The rows of a group lie close to one hidden flat surface of 12 dimensions, which passes through zero. Surfaces can cross.
Known rows, each followed by its group:
-23 22 19 22 11 -40 -18 9 -60 -15 -20 -22 23 6 -8 -39 16 -5 -20 10 65
 -11 | (1)
-33 -6 15 31 17 0 24 33 -12 23 7 6 -4 1 -27 -6 50 5 73 -82 18 -5 | (3)
-19 45 14 10 47 -13 0 21 -7 -29 16 44 30 -45 -35 28 -24 10 -1 -20 -1 -50 | (4)
-6 21 49 -17 64 8 -24 17 -6 -12 31 -1 37 8 -50 -6 -1 16 -19 22 -3 -9 | (1)
-20 -19 -5 42 -31 -83 34 -18 10 25 -3 -30 16 26 16 -5 28 41 27 11 65 20 | (2)
29 33 10 43 6 7 -26 72 -54 -16 24 -28 -15 -4 -46 -8 6 8 23 -6 20 -38 | (0)
5 -24 -6 -38 -34 59 37 -29 15 13 -2 24 -22 3 11 -1 16 -46 32 -2 -64 23 | (3)
-17 15 -15 36 26 6 3 -22 -20 18 -21 -23 0 -8 6 -49 43 -41 -12 -14 39 5 | (5)
-15 -17 -16 -11 14 -11 3 16 1 -2 -19 -19 23 16 -22 20 8 4 -28 61 -78 -16 | (2)
48 0 18 -21 -30 70 -45 23 -52 -29 21 -21 -44 -8 -49 -38 -2 1 6 3 0 -5 | (2)
-33 41 14 16 82 -13 -19 -3 41 6 9 11 18 -31 5 6 -19 -13 7 -9 12 -41 | (2)
-20 -26 -5 4 -45 21 14 -35 13 26 -9 -1 4 -12 0 -36 28 7 25 -42 15 -1 | (3)
25 36 -29 9 20 -23 -36 13 30 -35 -28 51 -15 14 -19 -4 -35 -16 3 5 10 -41 | (0)
-50 4 21 4 58 -23 -31 6 13 24 -15 24 29 -5 -16 48 -14 -15 -28 43 17 32 | (3)
-8 -33 -30 15 57 -18 -41 37 33 -19 -31 -13 -21 27 -23 9 -1 12 -9 8 -41
 -1 | (4)
-42 -17 -26 -16 10 29 -1 -8 -12 24 -69 21 -14 -18 4 0 26 -56 -3 -59 4
 -22 | (1)
-8 25 8 9 -23 16 62 -48 -2 38 45 -3 -1 -55 1 4 18 -26 29 -7 33 11 | (5)
-5 21 -7 5 16 -26 27 16 3 -24 -7 5 20 -12 28 -8 4 -6 11 -28 9 -59 | (1)
22 -42 -17 30 -37 -12 -7 41 47 18 14 -24 -23 14 -36 7 19 54 51 -21 62 -3 | (5)
40 52 -19 37 -47 20 -4 -28 -15 -3 6 1 5 -2 -41 -45 9 -4 -12 9 15 -21 | (0)
-34 -1 -5 1 -5 13 -4 -23 -9 29 -40 26 43 9 -3 20 0 33 -64 -40 -33 33 | (2)
30 12 -12 -12 40 -2 -31 -4 -19 -29 -14 -28 -32 11 -33 -14 -4 -28 -32 52
 8 -1 | (3)
-38 21 38 -28 11 -5 -7 -40 -14 30 -9 21 13 -7 -20 26 -12 -1 -11 2 4 17 | (5)
6 17 12 1 36 -21 -9 7 57 0 28 -28 -10 -5 30 -12 -14 -2 34 45 8 -35 | (2)
6 -5 -48 18 -34 2 31 -17 22 1 -20 -7 -16 -14 36 -19 6 5 31 -53 -31 -41 | (2)
-16 1 -55 36 50 10 -16 -2 22 8 -33 -28 0 -27 31 -4 7 -59 -53 23 0 3 | (4)
17 -25 -59 -5 -19 75 11 -23 41 16 -26 -1 -12 -3 11 -18 28 -45 -25 -20
 -45 9 | (5)
-4 -53 22 -48 -14 -15 24 -46 -15 -25 30 -38 -35 -1 -19 -53 26 7 37 45 16
 25 | (0)
7 18 18 -29 -13 19 -17 -32 -20 -32 2 13 32 18 46 -49 -22 -34 -47 53 -35
 15 | (3)
-6 3 34 1 -32 -11 -22 5 7 74 -17 -22 -21 22 1 39 -3 23 29 -9 71 12 | (5)
45 -9 -21 -41 -56 50 -9 4 39 30 -36 33 -40 42 -37 37 -6 -7 24 -17 -51
 -22 | (5)
36 11 37 -8 -36 4 10 0 -10 14 56 -21 6 12 23 19 -14 10 -13 58 8 38 | (4)
23 -18 15 -57 -22 12 -40 -19 40 29 -36 4 -46 51 34 16 -23 -20 12 27 11
 12 | (5)
33 8 -29 13 -10 8 1 -3 -43 -39 0 1 -58 -11 -16 -24 11 -58 9 36 7 5 | (0)
43 9 25 -45 -11 34 -23 -23 11 -35 40 0 -30 1 16 -63 -19 -31 17 40 18 -14 | (3)
-4 -36 -23 -35 -48 -2 -16 -28 -12 -3 -36 18 -4 -10 -18 4 -1 -34 -39 76
 21 21 | (4)
6 -22 -38 -4 -80 -4 18 -28 3 6 -30 20 25 -13 35 16 -24 29 -48 -14 -3 6 | (2)
39 13 4 -26 40 43 -42 0 10 -23 3 -26 -8 8 -6 -33 -14 11 -24 -50 31 -36 | (3)
-30 16 18 11 31 -27 -41 1 -38 -3 -24 -22 28 -7 -8 -42 14 -11 -40 7 74
 -21 | (1)
-40 2 30 -11 31 44 -26 13 -15 40 22 3 32 -76 -43 44 -20 32 -39 -13 21 13 | (5)
4 57 16 49 2 -45 2 -36 -13 2 13 9 22 25 -40 -32 20 8 -4 26 56 20 | (0)
28 -20 25 -18 36 14 -52 41 49 5 26 -19 -21 44 31 22 -24 2 5 43 -3 32 | (1)
51 -47 -23 -3 -12 4 -38 37 31 -21 -11 -28 -34 75 -4 -34 21 4 9 18 -15 15 | (5)
-60 -31 -17 2 -12 -33 17 -34 47 17 -25 56 4 -43 -23 14 -6 3 41 -9 18 -13 | (3)
-30 -10 26 -13 16 -49 -15 -30 -10 -5 -22 18 28 57 -44 -6 16 45 -26 19
 -26 38 | (5)
6 -38 -30 -5 -32 -16 -5 -47 9 -2 -41 22 -40 41 -40 -10 9 -4 -10 29 -8 53 | (0)
8 15 11 -56 -3 17 6 -18 -39 -27 -24 34 -35 8 -20 0 -17 -26 21 -1 -74 -31 | (5)
-24 57 37 28 72 -31 25 -5 5 -8 43 13 13 17 11 -7 6 5 51 -16 -41 -4 | (2)
6 -49 1 -13 -30 -29 9 -30 -14 -28 -2 -19 -41 47 -45 -53 46 27 52 21 -5
 22 | (0)
-15 10 23 -15 2 3 10 -47 -43 -1 10 -7 33 4 -31 -20 16 2 -49 37 -29 39 | (0)
46 24 13 -14 -54 32 52 -46 -19 -2 59 -12 0 -9 -5 -4 6 2 8 18 -22 21 | (3)
-32 -12 4 -54 13 -11 -17 -22 19 -14 -48 84 -2 -7 2 7 -25 -37 6 -26 28
 -24 | (4)
-38 -15 -8 -17 30 -20 -23 -23 25 -1 -40 43 17 21 -5 23 -12 -11 -30 26
 -36 19 | (3)
-26 -31 -72 33 27 -2 -18 26 37 17 -55 -10 5 -35 13 38 -9 -26 -49 11 -7
 -7 | (4)
9 -27 16 -32 -42 67 8 -19 19 29 31 8 0 -34 -64 7 5 54 22 -52 -10 -2 | (3)
14 -12 -9 -47 6 55 3 0 -1 -18 1 27 -24 0 -18 14 -8 -31 4 -6 -83 -7 | (0)
-16 -44 -32 -16 -31 9 12 -17 8 -8 -31 21 4 -9 -38 10 -6 46 -5 -34 -62
 -13 | (5)
-27 31 2 52 43 10 -12 51 -54 11 2 -43 28 -35 35 3 8 -25 -37 -23 21 -2 | (5)
17 28 -13 23 -6 -34 10 52 -5 -32 5 -1 24 -28 48 18 -35 15 6 -15 14 -71 | (1)
-2 28 -25 41 48 -40 17 -40 55 2 -4 -33 6 16 88 -47 9 -16 4 -19 22 -4 | (4)
17 -12 -6 -2 -7 16 -48 49 -9 -10 -13 -14 11 -8 7 27 -33 19 -55 23 -11 -7 | (4)
30 27 -6 -2 -82 -21 35 -21 -34 -30 33 33 12 -22 7 26 -49 40 -18 42 -37
 -2 | (1)
-15 4 5 -33 22 41 -4 -17 13 11 1 2 25 -42 36 15 -23 -25 -44 4 -14 -6 | (0)
15 21 8 -14 -9 -29 27 -50 8 -26 29 43 -30 12 21 -6 -19 -36 26 56 -5 42 | (1)
-18 41 -23 13 37 -29 62 -36 -10 -36 -4 28 0 -26 1 -24 24 -68 30 7 -23
 -38 | (2)
-9 -37 5 -11 -61 -34 13 -29 23 37 -12 -5 -2 10 15 6 13 9 12 16 69 34 | (4)
-11 -26 28 -26 48 8 -19 15 52 24 14 -6 -12 13 -20 4 20 8 48 -18 49 -10 | (1)
0 24 -8 96 6 -31 -5 47 -19 -7 34 -29 27 -20 -21 6 -4 71 -10 -16 -2 4 | (1)
34 -12 21 -1 5 32 -34 1 41 6 65 -34 -43 -24 -58 -19 -6 31 38 35 50 17 | (1)
-8 6 -23 -16 -12 -35 -6 -57 49 -24 -24 35 24 -11 14 -18 -35 31 -16 1 0
 -39 | (2)
-14 -14 18 -26 31 69 -33 -34 -10 30 -3 -23 -16 -5 -36 -26 31 -42 -39 20
 7 50 | (0)
15 11 -25 8 -32 36 22 -7 -5 22 -4 -33 22 -15 55 9 -8 -15 -47 20 -58 -2 | (2)
5 12 -17 6 0 14 -8 -19 20 -4 -32 -17 14 40 87 -26 -15 -8 -35 -2 -73 0 | (2)
29 11 5 -4 -73 -32 37 13 -40 -37 8 10 21 20 34 4 -19 35 -2 6 -34 -17 | (4)
-9 -11 4 3 23 57 -13 51 15 50 0 -16 23 -20 -4 48 3 15 -20 -47 -24 -3 | (1)
9 -18 -7 31 -15 -79 13 -11 8 -7 3 36 -50 39 -23 35 1 -1 41 45 52 72 | (0)
-34 -3 -10 30 43 -29 -48 26 -8 -1 -43 -16 1 5 21 -23 12 -27 -20 13 40 1 | (3)
5 -7 17 -7 -14 41 14 51 -23 25 21 18 -5 -5 -15 77 -12 17 3 -15 -69 19 | (1)
-3 -14 26 -31 10 54 13 -14 -9 34 8 10 -33 0 -5 11 26 -74 26 5 8 49 | (4)
22 30 -8 47 -35 -19 31 55 -44 -22 32 -23 12 -37 -17 4 -8 35 22 -10 -15
 -57 | (2)
-5 3 -28 20 4 21 -22 36 0 30 -11 -28 -23 -66 -6 52 -14 -26 -23 30 38 -14 | (3)
-5 -11 10 -14 -7 -34 -1 -48 32 16 -8 6 8 47 45 15 -7 -9 -31 51 14 64 | (0)
-10 -1 -31 26 1 -3 -5 -3 35 7 1 -7 9 -75 -40 16 -24 37 -11 -12 34 -43 | (4)
-1 -21 -32 28 -3 -11 7 4 -1 5 -33 -33 -53 4 38 -46 40 -65 47 -14 53 -6 | (4)

New rows, each followed by its group:
32 -22 -34 -11 -57 3 30 5 -24 -32 -5 -4 -21 -8 0 -7 2 -16 8 29 -12 -22 | (2)
18 -3 -1 -22 -30 24 19 12 -37 -9 -15 6 -63 1 -25 4 17 -20 65 -36 -42 -35 | (5)
-12 -14 -27 -27 8 -23 44 -31 7 -25 -15 44 8 -14 -12 20 5 -53 -10 47 -14
 0 | (2)
-31 4 43 -23 64 -23 -4 -5 4 22 -5 -17 35 55 21 -5 29 -26 -8 14 25 29 | (1)
-1 -3 21 19 -19 -57 28 -4 -26 -5 12 4 0 47 -3 -6 25 20 33 4 23 37 | (2)
-10 11 24 -32 12 -5 57 -13 -12 1 22 19 20 11 -15 6 26 -14 39 -8 -20 -15 | (1)
7 -38 -19 -8 -19 45 8 24 68 49 15 -25 13 -20 -8 45 0 55 12 -54 -10 -23 | (1)
-30 16 19 19 74 58 -39 29 5 54 14 -65 -2 -28 -7 -2 31 -50 -3 10 24 2 | (2)
-27 -2 14 31 -29 -14 -15 34 -31 20 -11 -7 71 15 4 8 0 69 -48 -32 -13 11 | (3)
15 -20 -10 -29 -3 14 -1 11 63 14 0 24 -7 -13 8 53 -39 35 14 -45 -11 -21 | (3)
32 25 24 17 -19 41 3 -4 -49 10 48 -70 -11 -8 1 -50 28 -25 -1 52 9 20 | (2)
-12 19 21 -4 50 24 -54 -2 13 -3 -8 -2 1 10 -21 -25 -17 22 -12 -28 -34
 -14 | (2)
-11 -30 -25 33 -1 1 -8 17 31 17 -3 -10 -35 -27 -39 2 12 25 46 -49 33 -9 | (1)
-6 -1 -21 14 9 -11 -12 -34 -4 35 -33 -37 7 -3 -17 20 9 18 -66 15 26 29 | (3)
0 -26 -2 29 25 -14 -33 53 -51 -44 4 -54 -4 20 34 -42 10 11 -26 19 -16 12 | (5)
13 -19 -14 21 -20 32 -18 42 -16 31 -20 -67 -1 13 33 -1 19 1 -38 20 -33 2 | (2)
-23 -31 5 -5 4 17 -2 17 -18 20 -6 13 -15 7 -51 20 30 -4 17 -31 14 33 | (2)
4 -16 -23 8 58 -9 -22 46 27 -27 -20 10 -31 17 2 10 -5 -16 25 -29 -42 -25 | (4)
28 -2 15 -27 -25 -28 -14 7 -11 -47 4 59 -4 13 32 19 -40 -23 -18 23 92 36 | (2)
10 -34 -46 33 -43 -9 32 20 14 13 7 -28 -38 -46 -28 32 15 -6 33 29 25 -1 | (4)
13 10 -33 36 -38 -9 63 -43 54 25 20 29 32 2 -25 14 28 10 15 -8 15 11 | (5)
-12 35 23 28 19 49 22 -16 3 72 32 -32 7 -4 42 13 27 -25 8 -47 -22 42 | (2)
-16 13 -34 75 18 -49 4 -10 6 -8 -10 5 -6 17 34 -6 -1 6 -8 1 -12 46 | (1)
17 -29 37 -23 -32 2 -29 -14 13 5 19 -25 -4 44 -19 -17 -6 75 13 6 14 19 | (4)
12 9 28 -2 27 24 -11 24 -13 1 8 -9 13 45 26 0 11 0 -14 -34 -31 21 | (3)
12 33 -58 56 -36 -12 25 -23 50 21 -20 38 50 3 -58 -3 22 26 -21 -31 26
 -28 | (5)
-9 -4 -9 -11 59 24 -24 40 11 -22 -30 20 -17 10 -10 -16 9 -11 28 -88 -18
 -41 | (3)
7 26 29 -15 42 44 -20 26 9 -1 19 31 3 -19 -45 27 -15 -10 4 -11 -21 -21 | (0)
5 -20 11 22 -20 -43 18 37 -25 8 10 -38 10 27 -4 18 27 14 6 52 11 25 | (2)
11 -20 -42 33 -57 3 -33 17 -25 -22 -29 14 -75 -30 -29 0 -20 14 29 -16 6
 1 | (1)
-10 -35 -20 21 34 77 -58 63 31 67 -38 -34 -15 8 9 25 29 -32 -25 -43 17
 24 | (5)
44 4 -37 27 -36 36 49 0 28 -1 29 26 29 21 -40 13 28 3 -5 0 -56 21 | (5)
39 19 27 -28 13 70 -19 32 -20 -26 42 -4 -1 -9 -46 -19 -9 43 7 -66 -27
 -37 | (3)
-22 -3 3 -11 58 55 -35 6 -6 15 -18 33 -29 -18 -88 24 14 -35 -4 -19 -20
 20 | (0)
-11 -11 -48 25 -19 7 50 -51 10 5 -21 -3 14 -6 -11 -38 44 4 1 -48 -47 -9 | (1)
-19 34 -26 16 -4 -5 46 -53 -36 -24 2 6 31 -60 -63 -44 27 -8 -12 10 -15
 -49 | (2)
6 19 -25 -3 -5 36 35 -52 21 2 13 41 -6 -35 15 19 -19 -40 -13 -4 -65 17 | (1)
-1 -24 48 -23 -6 13 -9 19 -21 24 42 0 7 2 -77 43 10 27 -1 47 28 51 | (2)
-12 -32 14 1 8 -11 7 16 -14 4 -16 -13 -11 52 -48 -10 48 19 36 -23 -25 15 | (1)
7 38 11 22 56 -72 39 -5 -4 -14 11 8 23 50 24 20 9 15 -3 -20 -7 15 | (3)
-1 37 5 40 55 -47 -25 30 -4 -38 0 -7 31 7 21 -15 -20 16 -34 15 9 -19 | (1)
31 -13 -10 -20 -16 27 -27 -5 40 2 -2 -36 25 21 48 -16 -20 16 -57 32 -25
 5 | (1)
-22 -30 1 -3 -41 -35 33 -10 8 34 -14 20 -12 17 24 24 20 -13 38 -13 50 30 | (4)
-31 4 -20 -14 62 35 -41 -1 8 -14 -46 22 10 -29 -58 -13 -4 -9 -32 -24 -42
 -49 | (2)
6 -6 -3 28 -13 -6 -3 68 -2 5 -1 -30 -2 13 31 8 6 28 23 -42 -1 -34 | (0)
-20 -45 -52 42 16 25 -39 38 43 24 -39 16 -30 -16 -18 45 -15 32 -3 -65
 -42 9 | (1)
-12 22 7 -1 38 55 -24 13 20 24 -1 -30 1 -14 8 -40 24 -31 17 -43 17 -37 | (0)
23 -33 -27 15 -3 -12 -30 7 33 -19 -22 -49 -29 44 26 -47 8 34 4 -8 -18
 -11 | (4)
12 6 -6 0 15 42 -26 4 -11 21 -8 -39 -6 0 16 -3 3 -25 -46 7 10 18 | (3)
-65 3 -40 11 19 16 9 -23 -1 9 -49 49 7 -71 -31 3 3 -62 -9 -1 -23 -29 | (3)
5 -21 8 -20 3 -55 15 7 2 -25 -7 43 -19 66 28 19 0 -12 33 7 6 44 | (2)
14 -18 40 -12 -31 -21 18 10 4 4 46 -2 -18 41 -9 9 10 30 59 29 8 39 | (3)
-46 -24 36 -45 59 -3 -39 -10 29 19 -13 17 -10 -6 -8 23 -18 -1 3 -6 20 21 | (5)
32 -28 -33 51 -17 9 -26 -46 31 -10 17 -38 -77 13 -15 -73 21 -1 26 35 19
 57 | (1)
24 15 -21 -4 5 64 -38 28 -19 -7 3 -27 -18 -56 -47 3 -17 8 -35 -22 6 -48 | (3)
44 5 -9 -17 18 -11 1 1 21 -9 -5 -10 18 49 6 37 -19 65 -53 -38 -24 1 | (3)
2 -40 2 20 -16 -2 -7 -4 29 33 11 -38 6 36 -29 -3 27 65 -1 1 -9 40 | (1)
27 41 -5 33 3 29 -42 54 -51 -5 2 -60 20 -30 36 -24 -12 -4 -64 2 37 -31 | (3)
-12 -19 8 -19 -29 -30 -6 17 -57 -7 -62 -3 15 74 29 2 15 3 -34 6 -50 15 | (1)
46 19 0 29 -31 -12 6 -2 -30 7 26 -74 -9 4 27 -21 10 6 -26 36 56 15 | (3)
10 51 24 3 73 -14 36 -17 17 -1 44 4 -9 -11 8 16 8 -26 31 -19 50 6 | (3)
12 56 7 -10 -31 40 0 -26 5 48 0 24 30 -27 -19 50 -26 -7 -39 3 9 -14 | (5)
-21 -9 -11 -19 -6 -25 43 -26 -16 -14 -6 42 44 -20 -44 37 1 0 -35 39 -23
 1 | (2)
30 11 19 -9 1 1 0 56 24 -11 23 13 19 23 64 29 -35 34 12 -50 -15 -22 | (3)
21 -4 -33 0 9 16 -8 -67 7 -34 -9 -32 -30 3 -29 -81 19 -25 -16 49 -23 -6 | (4)
-8 12 -21 -18 52 -6 45 -11 17 -17 -18 60 -5 5 4 60 -8 -42 11 -25 -83 -8 | (3)
-20 20 48 7 2 36 -43 40 -25 12 37 2 44 -43 -13 -3 -24 14 -21 5 33 -8 | (3)
13 -5 12 -50 67 61 -33 -18 19 -26 0 10 -41 27 -24 -32 5 -51 5 15 -64 12 | (4)
34 61 4 -9 -10 3 -10 -57 18 14 6 17 14 23 -23 -22 -1 -34 -15 56 56 0 | (5)
7 -9 -8 -12 -1 30 0 -44 -15 -21 1 4 -34 -12 -70 -48 24 -10 13 12 -23 4 | (1)
-11 22 41 -3 43 30 -5 33 -1 26 21 -15 28 12 15 1 15 -12 2 -24 -15 -8 | (0)
-28 11 2 20 35 -9 -9 6 -21 8 -26 15 19 8 11 9 8 -13 -28 -37 20 24 | (2)
17 -32 2 -36 -13 43 -41 9 54 39 -5 -21 -7 3 23 25 -30 19 -28 -6 30 15 | (3)
-17 20 38 -22 18 -22 -9 -17 12 -6 6 42 14 -3 2 -9 -17 4 27 -23 48 -19 | (4)
9 20 8 7 -34 -29 -17 -23 18 -5 14 1 31 4 25 -8 -35 67 -32 9 20 0 | (2)
-25 -24 -8 -20 17 7 9 -34 36 30 -16 -1 3 -15 -40 7 22 -1 16 2 -13 -7 | (2)
8 0 28 15 -22 25 -42 61 -32 -39 21 -11 -6 -9 7 -78 4 -4 45 -20 26 -45 | (3)
-9 47 26 28 5 4 4 22 -35 13 35 -12 55 -31 -27 7 -3 48 -21 -15 16 -30 | (0)
-12 -10 11 -25 11 14 -38 -51 36 9 -26 26 -5 29 16 -20 -11 3 -24 -25 20
 39 | (2)
12 -6 -4 8 5 -69 2 -12 11 -20 3 -20 -41 29 -3 -1 0 -15 41 75 42 15 | (3)
-4 7 -2 10 -30 -74 69 -53 -5 -29 23 24 13 3 32 9 -8 17 10 30 -3 18 | (0)
34 43 -2 -3 2 40 32 3 15 17 37 -10 20 -20 88 28 -22 -18 -23 -40 4 -10 | (3)
-25 10 34 -37 -49 -37 -1 -12 -63 -12 -43 59 41 31 37 -2 -10 -27 -29 2 39
 17 | (4)
-34 -21 6 -7 -47 4 48 -36 40 29 20 48 16 -37 -26 19 5 34 56 -44 6 -2 | (3)
9 -37 -6 -10 -31 -15 43 -18 3 -29 33 -23 -21 2 80 -24 -2 -9 26 21 -22 31 | (5)
29 -13 -27 9 -55 39 18 0 33 36 6 -28 -44 -28 67 -2 6 -16 38 -57 35 -1 | (2)
27 -4 -9 -4 -57 -6 15 -11 -1 -15 23 4 27 -21 -31 29 -30 68 -26 27 -47
 -16 | (4)
16 -4 -35 16 -27 43 -20 6 -17 10 -16 -40 9 -27 -2 -5 -9 8 -66 19 -25 -8 | (4)
23 -7 7 8 -20 -20 -27 40 -26 -26 -3 -30 2 56 -3 -25 5 52 5 -6 -23 -8 | (4)
-15 -7 32 -65 3 24 9 -27 28 20 24 35 -8 -51 10 54 -46 6 12 1 -5 1 | (5)
3 -32 -7 -1 29 15 -47 65 4 -1 -31 -7 -35 9 -1 10 -1 -19 5 -28 28 -6 | (2)
24 -3 21 -24 -20 -61 40 -30 0 -39 24 15 -8 60 5 -21 2 5 34 74 -21 29 | (2)
